The rows of each matrix lie in a flat space through zero, up to rounding. After each matrix: how many dimensions does the smallest such space have?

22 12 3 -12 -4 -12 22 -1 5 -11 -2 2 5 2 -3 -17 0 14

12 19 -4 -2 5 -7 4 -4 14 8 8 8 1 -2 0 4 0 4

3 -4 -14 0 -10 -19 15 9 33 26 21 15 9 -3 -10 3 -2 -3

-12 -2 0 14 16 -1 -2 -11 -9 10 1 7 -9 0 -6 11 -7 -14

-4 5 -10 16 30 -19 -10 -7 1 8 -2 -1 8 -12 -2 8 21 -4

-12 -7 -19 -1 -19 -53 -34 22 -7 28 10 -13 6 18 -15 3 -24 5

22 4 15 -2 -10 -34 -8 6 6 -7 6 -15 9 -7 -2 -3 19 7

-1 -4 9 -11 -7 22 6 -4 4 -3 -2 12 6 1 0 1 -2 -12

5 14 33 -9 1 -7 6 4 -13 -2 -29 -15 0 -1 7 -15 7 -22

-11 8 26 10 8 28 -7 -3 -2 26 -1 -14 3 0 -6 4 23 -17

-2 8 21 1 -2 10 6 -2 -29 -1 -23 -17 2 19 -11 -1 9 -3

2 8 15 7 -1 -13 -15 12 -15 -14 -17 -28 -2 9 8 3 1 14

5 1 9 -9 8 6 9 6 0 3 2 -2 11 -14 -3 7 -8 -4

2 -2 -3 0 -12 18 -7 1 -1 0 19 9 -14 -14 -5 5 -14 -10

-3 0 -10 -6 -2 -15 -2 0 7 -6 -11 8 -3 -5 6 5 10 9

-17 4 3 11 8 3 -3 1 -15 4 -1 3 7 5 5 10 1 8

0 0 -2 -7 21 -24 19 -2 7 23 9 1 -8 -14 10 1 -14 4

14 4 -3 -14 -4 5 7 -12 -22 -17 -3 14 -4 -10 9 8 4 -13
 -> 16

27 3 -17 13 -1 3 2 14 4 5 -3 16 4 5 -6 3 1 -8

3 30 -10 2 5 -8 -4 -14 -2 3 -8 5 17 12 -3 6 6 -2

-17 -10 -20 -3 -5 -16 24 -13 -8 -12 0 38 -24 -6 8 18 14 31

13 2 -3 17 12 -18 0 -9 5 -11 -5 -19 4 8 11 2 1 10

-1 5 -5 12 12 8 -2 -3 -7 12 21 2 6 2 -8 4 7 -3

3 -8 -16 -18 8 23 -28 1 -6 -5 -3 30 -12 -7 -12 -19 3 18

2 -4 24 0 -2 -28 11 -7 2 4 -8 -9 4 10 -2 -18 -16 19

14 -14 -13 -9 -3 1 -7 8 2 3 -19 7 -11 -15 -13 -3 -2 8

4 -2 -8 5 -7 -6 2 2 15 0 -8 -1 5 -5 6 25 11 -7

5 3 -12 -11 12 -5 4 3 0 16 2 22 -8 0 -17 7 6 -3

-3 -8 0 -5 21 -3 -8 -19 -8 2 5 6 -6 -3 -3 -8 3 28

16 5 38 -19 2 30 -9 7 -1 22 6 11 16 12 -17 -29 -15 -23

4 17 -24 4 6 -12 4 -11 5 -8 -6 16 35 2 -12 37 18 9

5 12 -6 8 2 -7 10 -15 -5 0 -3 12 2 6 3 9 7 7

-6 -3 8 11 -8 -12 -2 -13 6 -17 -3 -17 -12 3 6 1 8 7

3 6 18 2 4 -19 -18 -3 25 7 -8 -29 37 9 1 6 -3 -3

1 6 14 1 7 3 -16 -2 11 6 3 -15 18 7 8 -3 -1 -9

-8 -2 31 10 -3 18 19 8 -7 -3 28 -23 9 7 7 -3 -9 -27
 -> 13

3 13 -6 4 -11 -5 12 -4 -14 17 1 -12 4 14 1 -4 -16 5

13 21 8 -2 9 3 -4 -2 -4 -11 -5 -3 10 1 4 20 -5 -3

-6 8 -12 8 -4 -10 9 4 -3 2 9 11 3 -8 -5 -18 -6 1

4 -2 8 -8 -1 9 0 0 -1 3 -9 -17 -5 13 5 11 -8 7

-11 9 -4 -1 2 -15 5 6 6 1 1 15 5 -17 -4 -18 16 3

-5 3 -10 9 -15 -25 13 -14 -3 17 4 6 9 -13 -6 -12 11 -6

12 -4 9 0 5 13 -18 4 1 -5 -5 5 -4 16 3 13 6 -2

-4 -2 4 0 6 -14 4 -41 -9 4 2 -15 17 -20 4 27 30 -31

-14 -4 -3 -1 6 -3 1 -9 -4 4 6 0 2 -9 0 -5 16 -12

17 -11 2 3 1 17 -5 4 4 -10 -2 -12 -6 16 4 18 -7 16

1 -5 9 -9 1 4 -5 2 6 -2 -9 -5 -4 1 2 7 2 3

-12 -3 11 -17 15 6 5 -15 0 -12 -5 -25 2 -18 7 20 -1 -14

4 10 3 -5 5 9 -4 17 2 -6 -4 2 -3 9 1 -3 -11 12

14 1 -8 13 -17 -13 16 -20 -9 16 1 -18 9 9 1 12 1 9

1 4 -5 5 -4 -6 3 4 0 4 2 7 1 1 -2 -9 3 7

-4 20 -18 11 -18 -12 13 27 -5 18 7 20 -3 12 -9 -44 -23 22

-16 -5 -6 -8 16 11 6 30 16 -7 2 -1 -11 1 3 -23 20 43

5 -3 1 7 3 -6 -2 -31 -12 16 3 -14 12 9 7 22 43 -10
 -> 8

27 37 45 11 -35 -30 -4 3 20 23 -38 -4 -6 11 4 -19 2 16

37 -55 -19 -20 1 6 13 16 17 -3 14 43 2 13 11 -25 -6 -26

45 -19 18 -4 -12 -8 -5 -4 23 13 -27 10 5 27 5 -14 12 -6

11 -20 -4 50 -2 2 8 -22 10 -10 20 4 -27 -11 -21 33 4 9

-35 1 -12 -2 -7 19 -8 1 -11 -16 11 19 18 0 -25 -14 -12 8

-30 6 -8 2 19 2 6 8 -13 -12 22 -6 0 -26 -2 23 -8 7

-4 13 -5 8 -8 6 -8 -6 -4 1 -7 -5 -5 12 -18 3 -5 2

3 16 -4 -22 1 8 -6 -14 -2 18 -27 -4 7 14 10 -36 10 -16

20 17 23 10 -11 -13 -4 -2 15 14 -27 -1 -5 9 -9 1 1 8

23 -3 13 -10 -16 -12 1 18 14 7 -12 16 3 13 3 -17 -8 -2

-38 14 -27 20 11 22 -7 -27 -27 -12 17 -29 -11 -7 -17 24 4 3

-4 43 10 4 19 -6 -5 -4 -1 16 -29 -23 -9 -3 -15 24 -2 5

-6 2 5 -27 18 0 -5 7 -5 3 -11 -9 21 0 14 -1 8 -4

11 13 27 -11 0 -26 12 14 9 13 -7 -3 0 -19 33 -11 4 3

4 11 5 -21 -25 -2 -18 10 -9 3 -17 -15 14 33 8 -19 0 -1

-19 -25 -14 33 -14 23 3 -36 1 -17 24 24 -1 -11 -19 -17 9 6

2 -6 12 4 -12 -8 -5 10 1 -8 4 -2 8 4 0 9 -2 11

16 -26 -6 9 8 7 2 -16 8 -2 3 5 -4 3 -1 6 11 -7
 -> 8

-20 -13 -1 4 -2 11 -19 19 -1 -5 -12 -14 -9 -1 -18 2 -7 -16

-13 -12 4 4 -2 -3 -3 -17 21 -11 -12 19 -9 -5 4 -8 7 5

-1 4 -16 -20 -15 14 8 -7 9 -8 -9 8 8 -22 10 2 -16 -7

4 4 -20 -14 -1 -1 20 -10 -2 -3 -10 7 5 -1 12 -5 -2 9

-2 -2 -15 -1 -11 -6 0 24 -2 15 -17 3 -8 -2 -4 -13 0 2

11 -3 14 -1 -6 17 -20 8 -19 7 6 -22 -1 3 2 10 -10 -8

-19 -3 8 20 0 -20 -13 8 0 8 6 -12 -3 0 -1 -1 -1 6

19 -17 -7 -10 24 8 8 -6 -16 -9 24 5 -6 6 -18 2 -21 -2

-1 21 9 -2 -2 -19 0 -16 -16 14 -6 -4 0 -4 -9 3 -15 -14

-5 -11 -8 -3 15 7 8 -9 14 -6 -5 4 -8 2 6 -3 -1 18

-12 -12 -9 -10 -17 6 6 24 -6 -5 -42 6 -17 -12 9 -16 4 -2

-14 19 8 7 3 -22 -12 5 -4 4 6 -13 3 10 -5 -6 -1 3

-9 -9 8 5 -8 -1 -3 -6 0 -8 -17 3 7 -2 1 -12 3 6

-1 -5 -22 -1 -2 3 0 6 -4 2 -12 10 -2 -12 4 1 1 16

-18 4 10 12 -4 2 -1 -18 -9 6 9 -5 1 4 -12 -1 7 -8

2 -8 2 -5 -13 10 -1 2 3 -3 -16 -6 -12 1 -1 -5 9 -12

-7 7 -16 -2 0 -10 -1 -21 -15 -1 4 -1 3 1 7 9 -7 5

-16 5 -7 9 2 -8 6 -2 -14 18 -2 3 6 16 -8 -12 5 6
 -> 16

1 0 -2 8 2 2 -11 -5 3 0 8 2 9 2 2 -4 -6 1

0 2 10 -17 -1 -3 19 5 -5 7 -8 -5 -14 12 0 11 21 8

-2 10 -4 5 3 5 -7 -16 12 -7 8 5 24 -1 -9 -4 -10 -4

8 -17 5 -9 12 11 -8 27 -11 -9 -21 -7 -20 -11 8 -10 -5 1

2 -1 3 12 16 12 -17 -4 8 -1 11 -2 15 -4 -6 -15 -13 -2

2 -3 5 11 12 5 -11 -2 3 7 13 -4 4 3 0 -9 -3 2

-11 19 -7 -8 -17 -11 25 -20 9 0 2 7 13 3 -14 15 7 -8

-5 5 -16 27 -4 -2 -20 -17 10 -4 20 8 25 -11 -3 -10 -25 -12

3 -5 12 -11 8 3 9 10 -5 7 -6 -8 -15 7 0 1 14 6

0 7 -7 -9 -1 7 0 -4 7 -20 -14 7 15 -10 -8 -2 -12 -7

8 -8 8 -21 11 13 2 20 -6 -14 -26 -5 -12 -5 1 -4 2 3

2 -5 5 -7 -2 -4 7 8 -8 7 -5 -4 -16 7 6 6 12 6

9 -14 24 -20 15 4 13 25 -15 15 -12 -16 -35 16 9 4 29 18

2 12 -1 -11 -4 3 3 -11 7 -10 -5 7 16 9 -3 8 4 4

2 0 -9 8 -6 0 -14 -3 0 -8 1 6 9 -3 6 -1 -11 -1

-4 11 -4 -10 -15 -9 15 -10 1 -2 -4 6 4 8 -1 15 10 2

-6 21 -10 -5 -13 -3 7 -25 14 -12 2 12 29 4 -11 10 -3 -5

1 8 -4 1 -2 2 -8 -12 6 -7 3 6 18 4 -1 2 -5 2
 -> 5
